Every row belongs to one group in each of 3 separate groupings. Each group adds its own fixed numbers to the row, and there is some noise. The rows also spread widely along 11 directions, which tell nothing about the answers.
Some rows, each with its group in each grouping after it:
[-11   7  -6   7 -16  22 -20  12 -12 -28 -10   9   5 -20   4  -9  -7   0
  -1  -7  -4   5  -5  14   4   6 -24  22   4 -44  -5  -4  -6  -7 -27]
ruser kufaz (2)
[  8   7  -1  -4   0 -14   5 -10  -1  -9   3 -17 -23   7 -15   7  -1   0
   3  -1  -5   3  -7  -7   2   2   4   2   1  15 -15  15   6   7   6]
Vinov mutaz (3)
[  5   3  -3   2   2  23   9  -8 -15  -3 -10  -6 -30   2  -8   4   5 -15
  15  -4  -3  -1   1  -2  -9 -14  -3   5   8  -5  -5   6  -7  10  -4]
pefib kufaz (3)
[-15  18  16   2  11  -9   3 -17 -20 -14 -13  -9   3  17  -5   5 -11 -10
   2   0  14   2   1  -7   1 -12 -11  13   5 -12   2  -7   6   3  -1]
Vinov tupip (1)
[ 18   6 -44   9  11  55  14  25  -3  43  -6   1 -13 -27  11  30  27 -13
 -14  25 -11   8  10 -26  17  -6  -3 -16   1 -14  29 -19  11   5  19]
zopel tupip (0)
[  4 -22   0 -14  12   7  -5  13  -6  11 -13  10  20 -10  -2  -7   3   6
  11  21  -4  -4   1  -3  21   5  -2   2  12 -23  -5 -17 -13  26 -16]
sopo mutaz (0)
[ -5  31   9  -5  -7  30  10 -26  -9  -8 -26  -4 -58 -15  -3  24  -3  10
  -1   1  14   5 -17   2   2 -24  17   6   3  -1  12  11   9 -22  10]
pefib tupip (1)
[ 17  34   1  -2  -5  10   1  -9  -2  -2  -9 -17 -37 -41  -4  15 -23  39
 -25  23 -10  16   3 -15  53  -1  16   1   2  -8 -11  24  -2   8   9]
ruser mutaz (2)
[-14   6   5 -22  -5 -15  17  -6   9  13  -6 -12  15  20   4  12   9   2
  -5  25  33 -18 -39  15  29 -16  10   7 -12  -1  29 -23  13  -9  -8]
sopo mutaz (0)
[  3  15 -12  15  23  11  21 -13 -25   7   2 -10 -15  26 -14  17   0 -17
 -19 -13   9  11  23 -25   6 -18  -6  -3   2  -9   1  -1  10  22  33]
zopel mutaz (2)
[ 34  49 -14  15   1 -40   3  -7  -4  11  49 -28  -6  -1  -6   7   9   0
 -48  -4 -16  31  14 -44  22   6  26  12 -25  52  -1  20   5  -4  34]
ruser tupip (3)
[  3 -44  -9  -8  14   5   1  14  15 -11  -7  -3   0  18 -16   2   4  30
 -14  -1 -14  14   3   3  15  17 -10 -12  13  -7 -10  -9  17   2  32]
ruser kufaz (2)
[ 13   6 -13   6   4   6   8   3  -8  -9   0 -20 -23   1  -9   6  -4  -4
  13  -2 -14  -2  18  -2  -1   0 -14  -3   5  -4 -16   6   6  14   3]
zopel kufaz (1)
[-15 -35  17 -18  20   4   7 -10   5 -17 -35  -2   0  28 -18  -2 -14  31
  -2   4   4   3   4   4  13  11  -9 -13  21 -18 -10  -9   5  11  18]
sopo tupip (0)
[-16 -17  -9 -12  -6 -21   0  11   5   5 -11  -3   4  16   7  12   9  -7
   6   0  -7   3 -21 -16 -19  31 -20  -5  15  22  10 -21  23 -22   1]
zopel mutaz (1)
[  1 -26 -10  -2  -1  28 -12  22   6 -15  -5  23   2  -5  -7  -4  24   5
   2 -12  -1   2 -15  25  -8   0  -8  18   2 -32  -1 -11   9  -7   4]
Vinov mutaz (1)
[-20  31 -14  14 -29 -21  17  13  11 -13  12 -14  -9   4   7  -6  10  -4
 -25   3   7 -19 -22   2   5   8  -6  16 -27   5  -3  11  -3 -22  -6]
pefib mutaz (1)
[ -7   1  -6  -1 -12   9  -4   3  -4   3 -13  14 -17  -8   8 -11  17   1
  -8  -2  -6   5 -18 -16 -11   8  16  12   5  11  -2   3 -19 -15  -8]
sopo tupip (0)
[-20  23  34 -22   1 -66  18 -28  -4  14  -8 -32  27  34   9   0 -17  10
 -15  24  22  -8 -24 -18  33   0   8   7  -4  30  15 -13  -3  -5 -10]
zopel kufaz (0)
[-12 -19   6   0 -20 -24  -4  -6  20 -68  -9 -21 -23  25 -31 -22 -20  32
   4 -22 -12  -8  -9  29  -7  22 -16   1  -4   0 -55  34   8  -4   0]
sopo tupip (2)
[  6  -2   5   0  21 -23   0 -13 -13   4   7  -4   7  26 -11   3   4  -7
 -15 -12  -7  26   9 -36  -4   9  -1   3  10  26  -3  -4   8   8  26]
Vinov tupip (3)
[ -3 -23 -15   2   6  -3  17  21  19   5   2   5   0  22  -5  -3  25  16
 -32  -1  -7   4  -6 -10   6  16  -1  -4  -4   7   0  -6   6 -10  36]
pefib mutaz (1)
[-25  20  -2  -2 -17   6  19   8   4   8 -27 -18 -11 -16  18   5  -4   4
  -1  45  11 -26 -21   4  28  -4 -12   4  -2 -14  12  -4 -10 -10 -29]
Vinov kufaz (1)
[  3  -8  -5  -9   3   4   0  -1  -3   9  -2   5  -8   3  -3   9  14   2
  -1   7   4   5 -16  -6   9  -7  14   6   3   6   5  -9   5   0   4]
sopo mutaz (2)
[ -3  16 -14  15  15  22  23 -12 -24  14 -12  -6 -39   5  -4  17   0 -10
 -14  -1   1   8  13 -35   6 -14   2  -9   8   0   0   9  -3  16  25]
pefib mutaz (2)
[  0  37   5  -4   3  -9   2  -4  -7 -14   0 -27  22 -13  -2  21 -21  -2
   9  26  17  -7   2  11  39 -15 -22   9 -13 -35  12 -14  17  12 -21]
pefib tupip (1)
[  4 -11 -18   4  11  11  12  11   2   4   3 -12   6  15 -15   8  11  -9
  -1  10   4  -7  10   3  17 -14 -11  -5  -8 -16  -2  -9  14  17  13]
zopel tupip (2)
[ -6   6  12 -19  16 -22  15 -26  -9  26 -35 -26 -38   1  11  37 -27  28
  -8  26 -18  27   3 -57  17  30  -1 -32  40  51  18  -9  22 -12  27]
ruser kufaz (1)
[-15  22 -22  15 -17 -19   8  18   7 -18  14 -15  16  14   5  -1  11 -13
 -18   1   8 -10 -11   5   1   8 -21  13 -24  -6   5  -6  10 -17  -5]
sopo tupip (1)

New rows. What belongs after each?
[  8 -10 -12  -7  12  11  14  -2   4 -13   9 -14  -1  31 -28  10   9  -4
   2   0  17  -7  -1  24  14 -22  -6   1  -9 -21  -1  -4  21  19  20]
sopo mutaz (3)
[-19 -21  -4 -11  10   4  19  -5  -2  -3 -18  -9  -1  40 -13  10   0 -10
  14  -1  16 -16  -9  12  -5  -8 -17 -11   8 -15   4 -15  18   8  12]
zopel mutaz (0)
[  5  -4 -17   5  10  -1  21  10   1  14   4 -16 -14  14  -2  12  13  -8
   0   9 -11  -3   6 -17   3   3  -5 -10   1  16   3  -6   9   4  20]
pefib kufaz (1)
[ 14 -29   6 -11   6  -6   7   2  18 -17  11  -8  -8  25 -27 -12  15  23
  -4  -5  -2  -6  -9  29  20 -13  19   9 -13   1 -25   9   2   6  21]
pefib kufaz (2)
[  2 -15  -3  -1  32   7  -5   4 -22   6 -10   5  18  11  -6  10   3 -22
  18   1  -5  10  20 -20  -7  -1 -23  -1  19 -15   4 -26  10  24   5]
Vinov tupip (1)
[ 16  15 -11  -1 -11  46 -21   4 -16  -9  -8  11 -20 -40  -3  11   9 -20
  26  -6  -4  10  -9   9  -8 -14  -5  18   5 -27   2  -1   1  -1 -26]
pefib tupip (3)
[-10  16   2  -7  -9 -18   4  -2  -8  13   5   1   5   8   5  -6  17 -11
 -20   6  12   2 -23 -16   6  -4  14  20  -5  18  12  -5 -12 -13  -4]
ruser mutaz (3)
[  6  -7  -4 -10   5  27   1  -3 -17  14 -25   5 -27 -16   6  10   1  -2
  20  11 -10   5  -4 -12  -2  -1   5  -3  25  -2   4 -10  -6   7 -12]
sopo kufaz (0)
[ 32   6 -28   8  29  42  12   0 -14  24  13  -1 -21   4 -15  34  26 -23
  -7  -1   0  22  17 -18   6 -31  10  -3  -1  -3  21  -9  22  19  40]
Vinov tupip (3)
[  0  14  -7  10  -3  25  -4   6 -11 -12  -5   9 -16 -12  -3  -4  14 -13
   3  -4   3   0  -1   5  -6 -17   1  22  -6 -20  -5   5  -6  -2  -5]
Vinov tupip (1)
[-13  26 -14   4  -3   2  15  -9 -12   2 -28 -24 -43 -13  10  33 -22   5
  -3  14 -10   9   1 -35   2  22 -20 -20  21  14   7   3  16  -5   4]
sopo mutaz (1)
[ -1 -25  -9  -9  19   4  24   3   4  -6   7  -8  -1  48 -27   2  24 -16
  17   3  23 -28  -3  30  -1 -34   4   1 -12 -10  -6  -8  13  22  18]
sopo mutaz (1)
[ -5  -5   7 -14 -15 -17  -8   3  -9  21   3  13   7   4  14 -15  32 -19
   9   1   2  -5 -35  -7 -13  -6  21  28  -2  30   8 -12 -17 -22 -26]
zopel kufaz (2)
[-16   5  -1  -3   5  -1   6  -7 -18  -1 -15  -9  -3   8  -1  14  -6 -16
  17  10  12  -8 -11  -8   8 -11 -12   1   8 -10   4 -10   8  10 -13]
Vinov mutaz (2)
[  3   8  -3   5   5 -15  -2   1 -13  -3   9 -10  17   8   2  -1  -1  -3
  -9   1   1  10   4 -14  16   1  -7  10   0  -5   1 -12  -1   9  -5]
sopo kufaz (2)
[ -3 -48  13 -16  27   6  13   0   2   8 -16  16   3  36 -23 -13  18   6
  -1  -3   2  -1   0  -4   1  -4   6  -3  17  -2 -13  -7 -10  20  24]
pefib mutaz (3)
[-20  14 -12  -6 -30 -18 -11 -14  -8 -42  -2 -16 -18  25   1  24 -13 -26
  31 -44   3   4 -33  14 -52  23 -31   4   4  13   6  -5  45 -33 -12]
zopel mutaz (0)
[  1 -39 -45  -1  10  29  28  35  13  40   1   0 -17  13  -4  17  45 -27
  13  23  -8 -22  -8  -9   1  -7   1 -23  -1  12  10 -17  11  11  16]
pefib mutaz (2)
[  1 -36  -5 -12  41  44  16  10  -1  13 -24   6  29  20 -20  18  -1   9
  -3  19  19  -6  18  18  40 -21 -26 -16  15 -71  15 -36  18  40  26]
zopel mutaz (0)
[ -8 -24 -12  -7  -3   5  -8  20   2   1 -15   5   5 -11   3   0   4   9
   2  14 -15   2  -8 -10  10  23 -16  -4  16  -8  -6 -12   5   1  -9]
ruser mutaz (2)
[ 21 -11 -14  -4   0  12   9  12  17   5  22   1  -6  14 -13   1  35   3
 -18  -6   2   5 -14  16   9 -15  19  14 -19   5   8  -3   8  -9  26]
pefib kufaz (3)
[ 23  -1 -14  -3  17   6 -15  11  -5  13   8  -1  16 -22   1  23   2   2
  -3   8 -17  30   9 -25  24  10  -7  -5   6  -3  11 -23  20  11  10]
pefib tupip (2)
[-43 -39  43 -29  -3  -8   6 -14  11 -12 -61  13   2  17  -2 -24 -14  42
  -1  19  12 -13 -30   4  13  17   0   0  25  -9 -12  -5 -23 -12 -12]
pefib tupip (0)
[ 18  -7  -7  -2  19  18   5  -3  -3 -12  -6 -14 -17   3 -24   9 -11  17
   0   4 -10   7  24   0  23  -5   0 -11   5 -21 -18   8   6  28  24]
ruser tupip (0)
[-24  20  26  -9   0 -36  12 -19  -3 -12 -19 -18  24  16   1  -5 -27  24
 -33  20  21   2 -12 -15  40   9 -14   9   4 -10   5  -6  -6   4  -5]
sopo mutaz (3)
[ -9  -3   0  -8  -2 -16   6  -6   3 -17  -1 -17  10  26 -11   0   0  -9
  11   4  13 -10 -11  10   2  -2 -13   5  -6   1  -3  -6   9   5  -9]
sopo tupip (3)
[ 14  32 -12   4   1 -16  23   3   5  15  14 -38  -6  -5   0  12  -4   6
 -16  30  -3 -11   9  -8  41  -7   0  -3 -17   6   0   6   2   9   5]
zopel kufaz (1)
[ -6  16  13   8  23 -15  13 -20 -18  -5  -2 -10  12  29 -13   4 -12  -1
 -29  -9   9  21  18 -32  13  -3 -12   3   6  -3   0  -3   0  14  28]
pefib tupip (3)
[ 16   1 -30   1  19   5   0  24  -9  20  11 -11  19 -13   3  27   5 -21
  10  22  -7   6  16 -18  18   4 -24  -8   7 -18  18 -30  19  24  -3]
sopo mutaz (1)
[ -1   6 -10   3  11   3  -1   1 -14  -3 -10  -3   2   1   4  14 -12   4
 -15  -3  -5  19   8 -25   7  19 -19  -6  16 -12   6 -13   9   8   9]
sopo mutaz (0)
[ 16 -31  -7   0  38 -23  12  -1  -4  -8  32 -13  23  58 -34   4   9 -17
   6 -20   2   1  20   1   5 -13  -5  -6  -7   0 -18 -12  23  39  40]
pefib mutaz (2)
[ -5   1   4  -2  -3   7  -7   1 -11 -17 -12   1  -7 -13  -7  -9  -8   4
   9   5   0  -7  -5   7  17  -8  -5  16   3 -27 -21   9 -11  14 -21]
Vinov mutaz (2)
[ 16  -8 -16   0  27  23  10   5 -16  33   8   6   2   7  -7  13  30 -29
   7  12   7   1   8 -19   9 -34  16   2  -4  -1  11 -19   0  22  15]
pefib tupip (2)
[-13 -39  -5   2   5 -21  17  29  19   4  17  16  33  47 -16 -49  44  -7
 -26   2   8 -26 -13   6   5  -3   9  22 -21   1 -24   3 -34  12  10]
Vinov mutaz (3)
[ 28 -22 -30   0  18  62  -5  17  -4 -12 -12  -3 -19 -23 -21  19   1  -1
  32   8 -17   1  26  19   9 -10 -17 -15  11 -52 -13  -5  13  37   1]
sopo tupip (0)
[  7 -17  -3   6  10 -15 -15  -6 -13 -33  11   4  -6  29 -22  -6  -2   1
  -2 -43 -13  25   9 -10 -25  15  -8   8  11   6 -29   4  10   8  21]
sopo mutaz (2)
[  2  17  -7  10  10  -2   4   2 -17  15   1  -1  10   0   6   5   7 -13
 -15   8  -2   8   5 -32  10  -1   2   8   0   0   8  -9  -7   8   3]
Vinov tupip (0)
[ 14 -10  -5   5  -5 -15  -6  13  13 -23  20  -6   3   2 -19 -18  10  12
  -8 -10 -15   0   0   9  12   4   5  14 -19   1 -31  15  -2   5   6]
pefib tupip (2)
[  9  -6  10 -10   2 -36  -2  -2  -4 -10  -3 -19  -1  -5 -14 -18 -14   8
  15  16 -17  -6   6 -16  15  19  -4   2  10  14 -40  17 -21  29 -23]
sopo mutaz (3)
[  5   0   5 -10  11  -2 -17 -16 -36  -6   5   9  -3  14  -8   7   3 -35
  37 -24   1   8  -2  -6 -30 -12   4  16  16   2  -3 -11   2  16 -15]
ruser mutaz (0)
[ -5  20   9   0  18   7  20 -30 -29   8 -20  -6 -31  17  -5  15 -12  -5
  -8  -6  10   9   7 -31   2 -13  10  -5  14   6   3   4  -5  14  19]
pefib mutaz (0)
[  8 -10   4 -21   1  18 -12  10   2  32 -14  18  14 -26  16   8  22   5
  -2  26   0  16 -28  -9  22  -1  10  15  13  -5  32 -29  -2 -14 -14]
Vinov kufaz (3)
[  5  -5  -1 -20   0  21  14  -8   9   5  -4  -1 -25  11 -12  13  20   2
   8   8  20 -14 -31  27  14 -32  29   7 -11  -4  11  -1  13  -3  11]
Vinov mutaz (0)
[ 18  -5  -2  -8   5 -15  -7   7  -8  17  19  -1  11   3   1  -4  24 -23
  23   0  -9  -1  -5  -4 -10  -6  10  17  -1  19  -1 -15  -3   5 -13]
zopel kufaz (1)
[ 18 -11 -28   2  -7  39  -6  34   2  12  -9  12 -13 -45   4  -6  15  10
   1  22 -22  -3   3  -2  20   9   1   2   5 -26 -14   3 -21  18 -16]
sopo mutaz (0)
[ -2   0  -4  -9  -8  -2   1   7   3   7  -4  -7   0  -7  -1   0  15 -15
  17  20  -2 -13 -20  -2   5  -3  -2   6  -5   6   2  -6  -6  -1 -23]
pefib tupip (3)
[  2  -8   4  -3   6   1  -2  -5  -6   0 -11   2 -22  -4  -8  -5   8   5
   6   3 -11   5  -3 -16   3  -1  12   5   7  12 -18  12  -8   6   1]
Vinov tupip (2)
[ 16  35 -12  18 -24  -9 -16  13  -6 -18  20  -1  -9 -36   3 -13   1   9
 -25  -8 -18  12  -5 -10  18   8  10  29 -18  -7 -24  27 -17  -5 -15]
Vinov mutaz (2)
[-19  -8  10 -14 -13  37  -4  -8  11 -16 -38  15 -25 -13  -1   4   3  39
 -17  10  16   5 -32  18  19  -9   7  10   5 -25   9   0   4 -28   2]
sopo tupip (2)
[ 31 -24 -11  -4  18   6  -4   3  -3 -13  10 -14 -15   6 -22   5  -2   2
  25 -12 -28   9  17   4  -1   5  -2  -6   8  -2 -27   6  11  28  12]
Vinov kufaz (0)
[ -2   0   2   8   5 -24   3  -2 -10 -12   5  -3   7  17 -10 -19  -1   5
 -20  -7  -2   4   7 -18  11   4   1  12  -2   1 -25   9 -16  17   6]
sopo mutaz (2)
[  6   7  13 -12  -6 -21   0 -13   6 -18   7 -17 -14  13  -9   5   1   8
  11  -4   7  -2 -21  19   4 -11  12  16  -9  13  -2   2  18 -13   0]
Vinov kufaz (1)
[  6  23  22   3   2 -25 -17 -16 -23 -22   6  -4  15  -9 -10 -20 -16   7
  -5  -3   1   9  10 -11  20 -11   9  29  -4  -8 -27  12 -24  18 -23]
sopo tupip (2)
[-12  39   0  14  -5   4 -13  -3 -35   3 -16   4   9 -28  20  10 -16 -16
 -12   6   3  17  -2 -35  13   4 -20  17  14 -23  12 -11  -8   2 -27]
Vinov mutaz (2)
[ -8  26 -21  14 -23  50 -21   9 -18 -30 -10  10 -12 -28  10  20  -4  -6
  -9 -17   7  19 -11  19  -2  -5 -27  23   3 -54  22 -12  17 -24 -14]
ruser kufaz (2)
[  7  32 -14   6   5  -8  12  -4 -20  37   9 -12  -2  -1  13  10  14 -29
  -9  12  -2   3   4 -43   4  -7  15   4  -5  30  13  -6 -11   5  -1]
zopel tupip (0)
[  4 -16   2  -6  17  -4   4   3   2  -2  -6   0   1  10 -10   1   3  17
 -14   5  -3   8   6  -6  16   8  -1  -2   9  -6  -6  -7   4  11  20]
sopo mutaz (1)
[-42   2  -1   6 -14 -23  19  15   6  -4 -16 -15  41  24  17 -13  -4   3
 -30  28  22 -19 -20  -2  30  12 -31   7  -6 -21  11 -22  -7 -10 -20]
sopo kufaz (2)
[ 34  32 -11  14  17   5  15  -6 -19  21  42  -3 -16  10  -6   4  34 -25
 -19 -13   6  11  11 -13   5 -43  38  24 -25  19   8   3  -9   8  29]
pefib kufaz (1)
[ 23  20 -22   7  12  33   7   3 -26  42   7   2 -19 -21   9  21  23 -24
  -5  10  -5  15   9 -32  12 -26  15   6   4   5  21 -13  -2   9   6]
zopel kufaz (2)
[  2   2  -2 -13 -11  24 -16  -7 -16  -3 -26   3 -29 -22  11  19  -9  -3
  29  -8 -14  17 -16  -6 -19  13 -10   1  28  -3   8 -10  11 -13 -20]
zopel kufaz (0)
[ 20   7   0 -15  25  -4  -3 -12 -31  34   2 -14  13  -7   7  28  -1 -30
  36  23   1  10   6 -28  17 -19   2  -2  17  11  23 -33  12  28 -20]
sopo kufaz (2)
[  1   4  16  -1   2 -27 -22  -2 -12 -39  -9 -25  23 -15  -5  -1 -44  17
  15   2 -18  13  12  -1  24  25 -41   4  16 -32 -28  -1   9  21 -28]
Vinov kufaz (2)
[  3  22   8   5  11 -15  -2 -17 -18 -16   4 -12  12  11  -5  10 -17  -2
  -8 -11   3  16  10 -15   9   0  -8   6  -2  -9   0  -6   8  11   6]
pefib tupip (0)
[-18  -4  11 -11  -9  -5   5  -7   3 -11 -28  -5  -7   1  -3  -4 -10  21
  -9  13   8   0 -19  -3  14  13  -9   4  13  -7  -3   1  -5  -4 -10]
sopo mutaz (3)
[  1  13  -2  -6   5 -29   7  -9  -5   9  -5 -30  -1   4  13  29 -25   6
  -3   9 -17  21  -2 -35  12  31 -18 -19  14  25  17 -15  24  -4   8]
pefib kufaz (0)
[-15  -4 -23   4  -1 -22  22   9  14   4  -1 -22   0  33   1  13   7  -1
 -19   6  -6  -1 -11 -21  -2  23 -16 -20  -4  26  10  -8  26 -13  27]
Vinov tupip (0)
[  8 -35  -7  -6  22   5  -3  12 -13  14  -1  15   5   6 -12 -13  21 -18
  22   4 -11  -3   6 -13  -1  -6   5   5  12  -2 -20  -9 -15  31  -5]
Vinov mutaz (2)
[  0  35  -9   9 -22 -22   2  13   5 -26  23 -19  10  -8  -2  -5  -1  -4
 -12   2   5 -15 -11  17  18  -1 -10  23 -28 -16 -11   8   2  -4 -17]
pefib mutaz (1)
[  0 -18 -30   7   4  38   4  25   2  -9 -12   4 -24  -7 -11   5  11   2
  -1   0 -14  -1  13   3  -4  10 -20  -9  11 -27 -11  -1   6   9  16]
ruser mutaz (1)
[ -3  46 -20  22 -16  27 -12   6 -36   7   7  12 -15 -31  17   5  16 -40
  -9  -5   1  11  -3 -26  -9 -19   6  29  -6  -8  12   0 -17  -9 -24]
ruser tupip (2)
[ 29  -7  10 -26  18 -17  25 -20   5  39  14 -18 -32  22 -15   6  26  -2
  18  18   2 -12 -14  -6  17 -34  62  -2 -12  57  -1   7  -7  14  18]
pefib kufaz (0)
[ -3   9 -18   4  -8  -3  -6   5 -10 -17  14   1   9  18   3  11   7 -18
  -5 -25   7  10 -14   0 -16   6 -11  13  -4  -6  12 -15  20 -10   2]
sopo mutaz (0)
[-19  -1 -19  -2  -1   9  24  13  19  18 -19 -13  -1   8   5  18   9  16
 -39  36   4   0 -12 -20  31  16 -13 -16   1   1  27 -12  14 -16  24]
ruser tupip (3)
[ -4  -1   1  -9  -8  10  -1   3   1   0  -9  13 -19  -6   1  -1  19   8
  -2   0   6   1 -24   6  -4  -4  14  15   4   3   3  -3  -3 -16  -2]
sopo mutaz (1)
[  2  25  -5  11  -2   9  -7 -12 -33  -1  -2   0 -26  -7   8   8   0 -20
   0 -16  -6  21  -2 -28 -15  -8   3  17  10   9   2   2  -4  -4  -6]
Vinov kufaz (2)
[-12 -43 -16   4  -1  17  10  23  25  -5 -13  14  -7  22 -12 -18  26  30
 -37  -6  -8   2  -6   1   4  15  -4  -3   0  -3 -16   4  -1 -14  39]
zopel tupip (2)
[  9  22  -7   6 -15  12  -8  -2  -1 -14   3   3 -27 -16   0   1   6  11
 -15 -13  -9  15 -13  -2   0   0  16  17 -10   1  -4  16   0 -17   6]
Vinov tupip (0)
[ 25  -5  10  -6  29   0   0 -16 -14   3  14   8  -7  24 -16   5  17   5
  -8 -22   1  26  10  -7  -3 -22  25  15   5  13   4  -8   5   7  35]
sopo kufaz (1)
[ 13   3  10  -6   7 -30   3  -6  -3 -23  11 -31  21  12 -14  -1 -23   4
  18   5  -2 -10   9  14  27  -1 -14   2  -9 -18 -21   0   3  29 -13]
pefib kufaz (0)
[ 17  29  -5  14   0  21  -1   4  -1 -16   2  -9 -15 -28  -5   6 -12  38
 -45   7  -9  23  20   0  40   0  -4  11  -4 -34  -4  12  -1   2  22]
ruser kufaz (1)
[-15 -10   0  -5  21 -14  38  -7   0  22 -16 -22 -13  32 -16  -7   5   3
  -9  39   5 -24  15 -28  32 -14  12 -18   2  20 -18   9 -18  29  19]
ruser tupip (2)
[  7   0  28 -16  -2 -21 -15 -10  -7 -13   1   3  18  -1   1 -13  -3  12
   9  -6   0   9 -16   6  10   2  12  24   2  -3  -6  -7 -11   0 -21]
pefib kufaz (0)
